The rows of a group lie close to one hidden flat surface of 6 dimensions, which passes through zero. Surfaces can cross.
Some rows, each with its group after it:
[ 21   9 -16   9  -5 -23  32  32  -9   0] => (3)
[-35 -13  -1  26  11  -5  21 -18   9  -9] => (2)
[ -4 -15   8  27  31  19  25 -21  27 -50] => (2)
[ 10  -5 -24  50  13   1   7  18  37   1] => (3)
[-20 -44  37  19  -5  -6  30  -3  13  -8] => (0)
[ 15   6 -15  -9  10  -6   1   5   8  -3] => (3)
[-39 -20   7 -24   1  -4 -26 -23   2   3] => (2)
[ -4   7  21 -22 -26  -5 -24  -2 -26   3] => (0)
[  5 -21  24  44 -19   8  39  34  -5  11] => (1)
[  4  15 -10 -41  39  34 -18 -57  11  -6] => (1)
[-30   8  28  13 -40 -17   7   4 -43   4] => (1)
[-27  -7  -2  20   9  -8  51  -1 -11 -30] => (3)
[ 20  47  15 -15 -15  30  14 -31 -53  36] => (0)
[-15 -20  33 -24   8  72   0 -30 -13  27] => (1)
[ -7   5 -33  27  31   8  21  -3  20  -9] => (1)
[-14 -25  29  14 -14 -13  11   3   3 -18] => (0)
[-13 -10  -3 -20 -18 -17 -29  20  -6  18] => (2)
[-11  16 -25 -18 -15   6 -30  27 -24  33] => (0)
[ 10  20 -24 -22   2  -9  23  16 -27   8] => (3)
[-10  19 -57 -13  38  17   8  -3   2   8] => (3)
[-34 -42  12 -22  16  13  -6 -20  17   3] => (0)
[74 20  2 -3  5 -4 18  3 10  8] => (1)
[ -1  -6 -12  33  19  18  18  18  19 -32] => (2)
[-14   8 -48  19  39  35   6   5  18  -9] => (2)
[-42  -1  -3 -17 -19 -11 -16 -10 -24  41] => (2)
[-27  -6  -7 -51   6  -1 -16  -9 -17 -11] => (3)
[ 28 -24  39   2   5   4  17 -11  22 -22] => (1)
[ 49   9  12 -13   5 -14   2 -11  13 -13] => (0)

New rows, each followed by its group:
[ 14  -4  -4 -41   4  19  -4  -4  -9  56] => (0)
[  7 -25  12  10   8   0   9   4  24 -15] => (1)
[ -7 -29   2 -22  33  19   9 -29  26  10] => (0)
[  9 -28  32 -16  -7  -2  14  -8   5  18] => (0)
[ 47  -9 -19   1  18  11   5  29  31  17] => (1)
[ -7 -32  14  -4  10 -11  -1 -10  28 -24] => (0)
[ -8  -3   3 -43  14 -26 -22 -58  14  17] => (2)
[ 45  20  28   3  26  29   2 -71  24 -12] => (3)
[  7  25  17 -50   1  44   0 -53 -39  51] => (0)
[ 16 -15  18 -25  -7 -57 -31  -4  26 -46] => (1)
[-16 -25 -40  11  23  -3  -1  28  35  10] => (0)
[-45 -55  -8 -27  12   1 -28  12  27  12] => (0)
[ 13  -6   2  27 -25  -6 -30  36  11  30] => (3)
[-17   1 -20  25  16  -4  22 -12  10   8] => (2)
[ 24 -19  18  -6  16  37  11  -8  16   7] => (1)
[ 13  27 -19  -9  13  36  -3  -4 -13   8] => (2)
[  6 -10  39  40 -22  -9  24   1  -1 -12] => (3)
[-30   9  -5 -12  -1   3 -17 -15 -15   1] => (1)
[ 60  42 -39   2  32   3   8  -9  20  -4] => (0)
[ 21  14 -10 -29  -7  23 -31  26 -15   9] => (2)
[ -2 -19  60 -22 -33   2 -18  -4 -21 -26] => (2)
[ 15  13  27  66 -21  21  19  -7  -4  24] => (3)
[-25  -8 -22   2   0 -17 -18  21   9  -4] => (1)
[-39  -8 -29 -11  15 -15  36  19 -14 -25] => (3)
[ 32  -3  43  52 -15  16 -15 -22  31   9] => (3)
[-14   2  13  30  18   6  42 -45   4 -17] => (2)
[ -6 -12  32 -24   4  12   2 -35  -4   3] => (0)
[-17 -25  -6 -47  16 -21 -18   1  13 -32] => (3)
[ 29 -10  47  34 -11 -19  48 -15   5 -30] => (0)
[ -4   7  23  -7   3  11   9 -39 -10  -7] => (2)
[-21  -1  23 -11  13  14   6 -54  -3 -12] => (2)
[ 26   7  32 -11 -13  -8   0 -18  -8 -13] => (0)
[-10  -1   9  28 -26 -43  12  21  -9 -16] => (1)
[-25 -18 -10   6   7 -12 -22  12  19 -29] => (0)
[-28 -55  65 -27 -23 -43   1  -9   0 -63] => (3)
[ 41  15  12 -21   2  10   0 -14  -5  11] => (1)
[ 16  16 -11 -19  18  23  -9 -18   1   0] => (2)
[ 13 -30   3 -29  11  -6  -9   2  25  15] => (0)
[-73 -13 -28 -12  11  15  -7   5 -16   2] => (3)
[-37 -11   0  25   4  28  20  -1 -10   9] => (1)
[-20  -2 -19   5   9  22  15   3  -6  33] => (0)
[ 30 -16   7 -51 -30 -14 -27  40 -12  63] => (0)
[-36   3 -19  56   6  58  50  21 -20  42] => (1)
[  4   1 -14 -16 -26  15 -22  51 -23  55] => (1)
[ -1  12  -8  13  -5 -13 -13  13   0 -23] => (0)
[-39 -45  -3  -8  25  38  38 -14   7  63] => (0)
